The rows are grouped in 3 ways, from coarse to fine. Each group lies inside one group of the grouping before and may be the whole of it. The rows also spread widely along 9 directions, which tell nothing about the answers.
Some rows, each with its group in each grouping after it:
[-15  -3  16   1   4   4 -22  15  -8  -2 -12   4 -24  23  20 -16  11   0
 -32  14 -23 -32  16  14 -13  -3 -15   4  21   9   0 -10  17] => J814 sot zam
[  3  -6   3 -11   3  -6  -5   6  23  10  -3   9   0  -4  -1 -15   7  -4
 -18  21  -8  -2  35   2 -32   1 -16 -16 -20   0 -19  17   7] => J814 nepa tefu
[ -5  -9  14   2  -6  -8  -4  15   9   6  -5   8 -10   0  10 -17   6   1
  -6  21 -15 -20  27   1 -23   9 -19 -18   3   0   9  13  14] => J814 nepa dor
[ 22  14   7  -9  15 -11 -10  -4   5  -3  10  16   2 -11   4  -8   1   0
 -16  12 -28  -9   7  17   4   3  -4 -11  -2 -10   0  -8   3] => J814 Tipa Mab
[  6  -2   4  15  14 -10  -4 -10  31   3  18  10 -21 -11   6 -19  16  -2
 -22   6  15   2  19  -5 -24   8 -15  -7 -25   4 -23   1   7] => J814 sot potu
[-22  -3  20  19  -7   7 -10   0   9   5  -3  13 -16   4  15  -5  23   4
 -10   4  -9 -14  10  16   1  24   7  16   7   6   9 -15  -1] => J814 Vado pinuf
[ 19  -5  27  16  -2 -10 -18 -12  -1  -7  11   4 -21  -3  -4   7   4  -7
 -18   7 -25  -8  -4  -1   7  -1  23   2   8  -1  -3  -7  10] => J922 nuf fil
[ 14 -17  -6   6  -6   2  -6 -24  20  -9   4   8   5 -20 -14  16  -1 -10
  -9  13   4  12  30 -15 -28  -3  15   8 -21 -15 -42  -5  17] => J814 nepa lol
[ 16  -1   5  19   5  -3   3 -11  14  -7  20  17  -9 -14   9 -11   9   5
  -5   3  -4  -3   5 -10  -2  20   2   2  -3  -7  -3 -11  12] => J922 nuf bep
[ 17 -15   4  -8  -2   9  -4  -3   0 -13  -3  19   4  -8 -16  23   6 -14
  13  10 -45 -10   5 -15  -5  -1  10  -8   3 -15  -7  -5  -3] => J922 Vokir pilus
[ 30  12  22  -9  15 -14 -29  -8  10   5  11   6 -10  -2 -14  -1   5 -15
 -46  12 -32   7   8  20   0 -19  20  -9 -15   6 -20   6  -7] => J922 Vokir kabit
[ 13  -5  33  15  -5 -15 -13   4   3   0   1  16 -23  -6 -17   0  15 -12
  -1   8 -21 -19  12  -4 -14   3   3 -22  -1   0   9   8  -9] => J922 nuf Ril
[-10 -11   2  19  -5  12  10  -8  20  -4   6  24  -7 -13   7   5  24   2
  23  -1  -5  -9   4  -8  -3  35  -5   7  -5 -10   5 -18  -6] => J814 Vado pinuf
[ 25  -2  -1   2  13  -9   3 -16  39  13  27   8   1 -17   5 -20   8   2
 -24  11   2  25  14  -5 -10  10   6  -5 -33   1 -28  13   7] => J922 nuf fil
[  6 -12  17  20  -2   2 -10   0  -9 -24  -5  26 -25  -4 -21  11  18 -16
  14   0 -16 -32  10 -22 -20   4  -8 -10   8 -12   1 -14  -4] => J922 nuf bep
[ 32   7  -6  -3  22  -7   1 -12  26   0  28  15   1 -13  13 -25   5   2
 -27   8  -6  12   8  -4  -7   9 -11  -6 -23  -6 -20  -1  11] => J922 nuf Ril
[ 13  14  10  -9  18   8  -1  10 -13 -17  -1  40  -3   0  -8  -3  23 -11
  10  -7 -45 -30  -3   5   7  13 -17 -16   6 -16  23 -20 -26] => J922 nuf bep
[ 13   4  20  -9  -1  -5  -6   8   4   5  -7  26   5 -10 -18  -4  16 -12
   2   9 -33 -11  24   7 -14   6   2 -24 -11  -8  10  11 -23] => J922 nuf Ril
[  1 -12  11  19   0   9 -22 -12  -3 -16   3   8 -23   9   4   6   8  -5
 -27   5  -9 -13   7  -9  -9  -1  14  25  12  -1 -21 -23  21] => J922 nuf Ril
[ 22  24  22  18  10  -9  -7  -4 -11 -14  12  31  -9 -16  -1  -9  12   2
  -2  -4 -19 -24   2  10  10  20   3  -9  10 -14  24 -24  -7] => J922 nuf fil
[ -2   2  15   6   2   0   3   9  14   6  -2  30  -7  -8 -13 -11  28  -7
  10   1 -10 -14  24   0 -19  20  -8 -19 -17  -2   8   6 -25] => J922 nuf fil
[ 16   3  20  13  -2 -10  -8 -12   6  -1  17   5  -8 -11  14   0   1   6
 -14   8 -24  -2  -6  13  19  12  18   1   8  -4  10 -12  14] => J814 nepa lol
[ 19   8   5   4   4  -3   4  -3  -6 -17   7  25   5 -20  12  -4   2   5
  16   7 -30 -23   3   1   4  23 -13 -12  13 -24  22 -22   8] => J814 Vado pinuf
[ 16  -3   3  19  11  -1   2 -22  23  -9  27  17 -16 -15   2   6  16  -4
  -4  -2  -3   7 -10  -6   7  17   3   3 -17  -7 -13 -17   1] => J814 nepa dor
[ 16   1  41  10 -12 -20 -16   7  -4   6   0  11 -15  -8  -9  -4   8  -6
  -4  12 -36 -19  11   9  -1   4  14 -24  11   1  25  11  -6] => J922 nuf Ril
[ 15 -15 -10 -25   6   1   6  -2  26  12   6   5  15  -8   9  -6   1  -2
  -5  22 -31  11  14  -3 -11   3  -7 -15 -18  -5 -20  15   6] => J814 sot zam
[ 33  -7  -9 -12  17  -6   3  -7  33   3  21  10   3 -15  -1 -10   4  -5
 -13  17 -19  13  13 -16 -16   1 -12 -19 -28  -5 -26  16   9] => J922 Vokir pilus

New rows, each followed by its group in each grouping:
[ 24  -7  20  14 -19 -21  -2 -18  14   3  11   9   6 -37 -16  14  -7  -1
  17  15 -15   3  17  -2  -4  11  25 -17  -4 -15   3   6   4] => J814 Tipa Mab
[ 46  20  18 -14  15 -26 -11   1 -12 -14   8  21   2 -22 -13  -5  -6 -11
  -2  12 -45 -24   8   9  -3  -8 -15 -48   5 -21  17  -2  -4] => J814 sot zam
[  6  -5  -9 -23  16  18   3  10  11  -4  -1  25   6   5   1   0  19  -9
   0   8 -43  -8   7  -4  -5   7 -15  -7  -9  -7  -7  -1 -12] => J922 Vokir pilus
[ -1   8  18  22  -5  -4  -5  -2  20  16  14   9  -9  -9  19 -24  12  16
 -21  11   1   1  21  12  -2  26  13   6  -1  10   7   1  12] => J922 Vokir pilus
[ 18 -17   0   8  -6   1  -3 -27  16  -7   9   9   4 -23 -14  23   2 -10
   4   7 -12  10   9 -12  -8   2  23   4 -11 -13 -30 -10   7] => J814 sot zam
[ 20   2   3   4   2  -8 -15 -19   7  -1  14  -4   5 -12  19 -10 -15   9
 -38  18  -8   6  18  11  -5  -1  16  11   4  -6 -23 -12  36] => J814 sot zam
[ 34   3  27  10   2 -20   1  -5  16   4  23  16 -11 -22 -12   4  11  -6
  12   5 -38  -1 -11  -2  15  13  10 -33  -7  -3  21  11 -14] => J922 Vokir pilus
[ 36 -13  35  11  -3 -29 -10  -6  11   2  20   1 -25 -13 -14   6   4 -14
  -1  12 -39  -4 -13 -10   6  -4  12 -34  -1   3  10  21  -1] => J922 nuf bep
[-21  -8  13  27 -18  15  -4  -7  12   6  -4  19  -3  -5   5  -2  20   6
  -4   1   7  -3  27   3 -11  27  27  29   0   1  -4 -15   3] => J922 nuf Ril
[ 18  -5  19  18  -6 -22   2  -7  19   3  19   9 -14 -24   1  -4   4   3
  11  14 -11  -7   6  -5  -3  16  -2 -21  -4  -6   9   7   9] => J814 Tipa Mab
[  4 -17  -1  15   1  10 -19 -24   0 -24   3   7 -14  -3  -2  22   1 -11
 -17   4  -5  -6   6 -15 -12  -8  15  26   5 -12 -38 -32  25] => J814 sot potu
[ -7   1  18   6   1   7 -12   1  16  11   0  15 -11   5  -2  -2  25  -4
 -20   4 -17  -1  15  13  -3  11  16   8  -9  11  -5   0 -13] => J922 Vokir pilus
[ 27 -15  10  21 -19 -21   4 -20  19   3  19  -1   4 -36   5   0 -16   9
   8  21  -3   5  18 -14 -12  12  18 -14   0 -12  -6   7  32] => J814 sot zam
[ 28 -10 -12 -28  11  -7   4  -1  22   1   5   8  17 -15   5 -12  -5  -5
  -4  26 -29   4  21  -9 -22   0 -24 -27 -19 -16 -18  16  12] => J814 Vado pinuf
[  6   2   7  14 -11 -12   8  -1  20   7   4  17   6 -28   2 -19   1   9
   7  16  11  -8  44  -3 -32  23 -10 -17 -12 -11   2   9  15] => J814 nepa tefu
[ -1   2  36  17  -8 -15 -21   1   1   3   0   7 -27   0  -2   0  11  -2
 -12   9 -19 -21   8  18   2   5  11  -6  12   6  13  -2  -1] => J814 Tipa Mab
[  0   9  19  15   5 -12  -4   6  16   3   5  20 -20  -8  -1 -21  20  -2
  -8   7   4 -19  25   7 -22  16 -21 -20 -13   2   5   3  -4] => J814 nepa tefu
[ -7 -10   7   9 -15  12  -6  -3   1   1  -6  12   7  -3  12  -3   3   7
  -7  12 -14  -6  24   0  -9  16  20  20  12  -5  -3 -13  17] => J922 nuf Ril
[ 34   4 -15 -18  19 -10   4  -7  14  -9  18  15  13 -20   8 -11  -9   2
  -4  17 -22  -1  11  -5  -9   3 -22 -19 -11 -21 -14  -3  17] => J814 Tipa Mab
[ -6   1   2   2  21  10  -2   3   9 -10   6  25 -22   8  10  -6  28  -6
  -4  -4 -20 -19  -5  -1  -1  13 -26  -3  -5  -1  -1 -18 -11] => J814 sot potu
[  0 -17   7   5  -7  15 -18 -11   2  -6  -3   6  -4   5  -2  20   6  -8
 -18  11 -27  -1  10  -4  -2  -3  30  24   8  -2 -23 -14  13] => J922 Vokir pilus
[ 10  -6  12  -3 -15 -14   1  -4  18  15   1   9  16 -25  -8   1  -2   1
  10  21 -19   4  29   6 -13  12  14 -18 -11  -8   2  17   0] => J814 Tipa Mab
[ 21  12  -9 -18  28   8   4   3  16  -2  18  24   5  -2  16 -16  15   2
 -14   6 -36   0  -4   4  11  14 -16  -8 -11  -6  -1  -7  -6] => J922 Vokir pilus
[  0 -19  12  32 -13  -5  11  -7  17  -8   9  19 -18 -23   0   3  14   1
  35   5   1 -18   9 -24 -15  31 -12 -12   1 -12  13  -7   7] => J814 Vado pinuf
[ 19   1  15  25  12 -16   0  -9  30   3  27  15 -27 -15  -1 -20  20  -1
 -12   1  11   1   6 -10 -12  16  -9 -15 -24   4  -8   6  -1] => J922 nuf fil
[  4  -1  16   2   2  -4   4   0  16   7   8  20  -6 -12  -1   1  21  -5
  12   3 -29  -5  -1   7   6  18   0 -17  -9  -1  14   1 -19] => J814 sot potu
[ 17   1  31   5  -2 -17  -1  13   5   9  11  13 -15  -5  10 -17  10   3
   4  12 -42 -19  -3   4  10  16  -6 -31  10   3  37  14  -3] => J922 nuf Ril
[ 24  -9  12 -20  16 -15 -24  -1   8   4  14 -18 -16  14  24 -11 -11  -5
 -52  26 -46   2  -7   9   6 -24  -4 -10   6  10 -19  10  32] => J814 sot potu
[ 40  -6   7   2  12 -21  11   2  14  -9  21  18  -9 -21  -5 -14   3  -5
  16  13 -25 -13   3 -26 -13   9 -29 -44  -8 -14  10  15   7] => J922 nuf bep
[ 18  -4  22  34   4 -13  -7 -12  21  -4  26  13 -35 -14  -6   0  18  -4
  -5   1  -1  -6  -4 -14  -2  13   4  -8  -8   4  -2  -3   4] => J922 Vokir pilus
[ 11   1  21  16  -5  -6  11  -1  18   7  14  28  -5 -21  -5  -5  23   0
  24  -1 -20  -5   3  -2   5  32   6 -20 -10  -5  26   4 -22] => J922 nuf Ril
[ 11 -29 -12  -1   8  10  -6 -13  12 -19   8   3 -12   1  11  13   0  -9
  -5  15 -22  -5  -4 -26 -11  -2 -14   8   2 -12 -30 -14  29] => J814 Vado pinuf
[  7  -2  11 -27  -6  -8 -10  10  12  23  -8  -4  17   0  19 -19  -6   5
 -27  32 -41   2  29  25  -7   2   3 -14  -1   2   4  22  11] => J814 Vado pinuf
[-22  -4   5  17  -1  17   1   9   7   0   1  19 -13  11  27 -23  21  12
  -9   4  -4 -20  15   0  -7  29  -9  19  11   5   9 -15  11] => J922 nuf bep
[ -4   0  -4   1  11  14   1   7   5  -5   4  19  -6  10  24 -21  14   8
 -12   7 -17 -16   9  -2  -5  19 -16   9   6  -4   1 -14  12] => J922 nuf fil
[ 23 -15   2   0   2 -10  -2 -15  25  -2  13   5  -2 -19  -8   5  -2  -9
  -6  16  -9   9  15 -14 -19   0  -1 -14 -20  -9 -28   9  15] => J814 nepa tefu
[ -2 -12  26  10  -9  -4 -15  -1  21  19   4  -2 -17   5   2  -2  12  -2
 -24  16 -20   4  12   8  -2   3  25   6  -5  18  -7  14   4] => J922 Vokir kabit
[ 13   8  12  -3  15   2 -16   6  -8 -14  -3  26 -12   4  -8  -6  15 -12
 -15   3 -29 -24  12   3 -11  -2 -12  -9   1  -8  -1 -13  -8] => J922 nuf Ril
[  6 -23 -10   5   0  -1   8 -10  33   2  11   7  -1 -17   9  -7   5   1
   4  18   3   7  21 -22 -26  16 -14  -4 -19  -8 -23   7  20] => J814 Vado pinuf
[  9   0   4  10 -10   4   7  -6  -5 -16  -4  29  12 -24  -6  12   4   0
  26   5 -17 -20  20  -5 -10  23   2  -6   8 -26  10 -20   5] => J814 nepa tefu
[ 14  15  20  22  -7 -26  -2  -4  10   4  12  14  -4 -30   8 -24  -3  16
  -1  15   9 -14  33  11 -15  22  -2 -17   1 -10  16   1  16] => J814 Tipa Mab
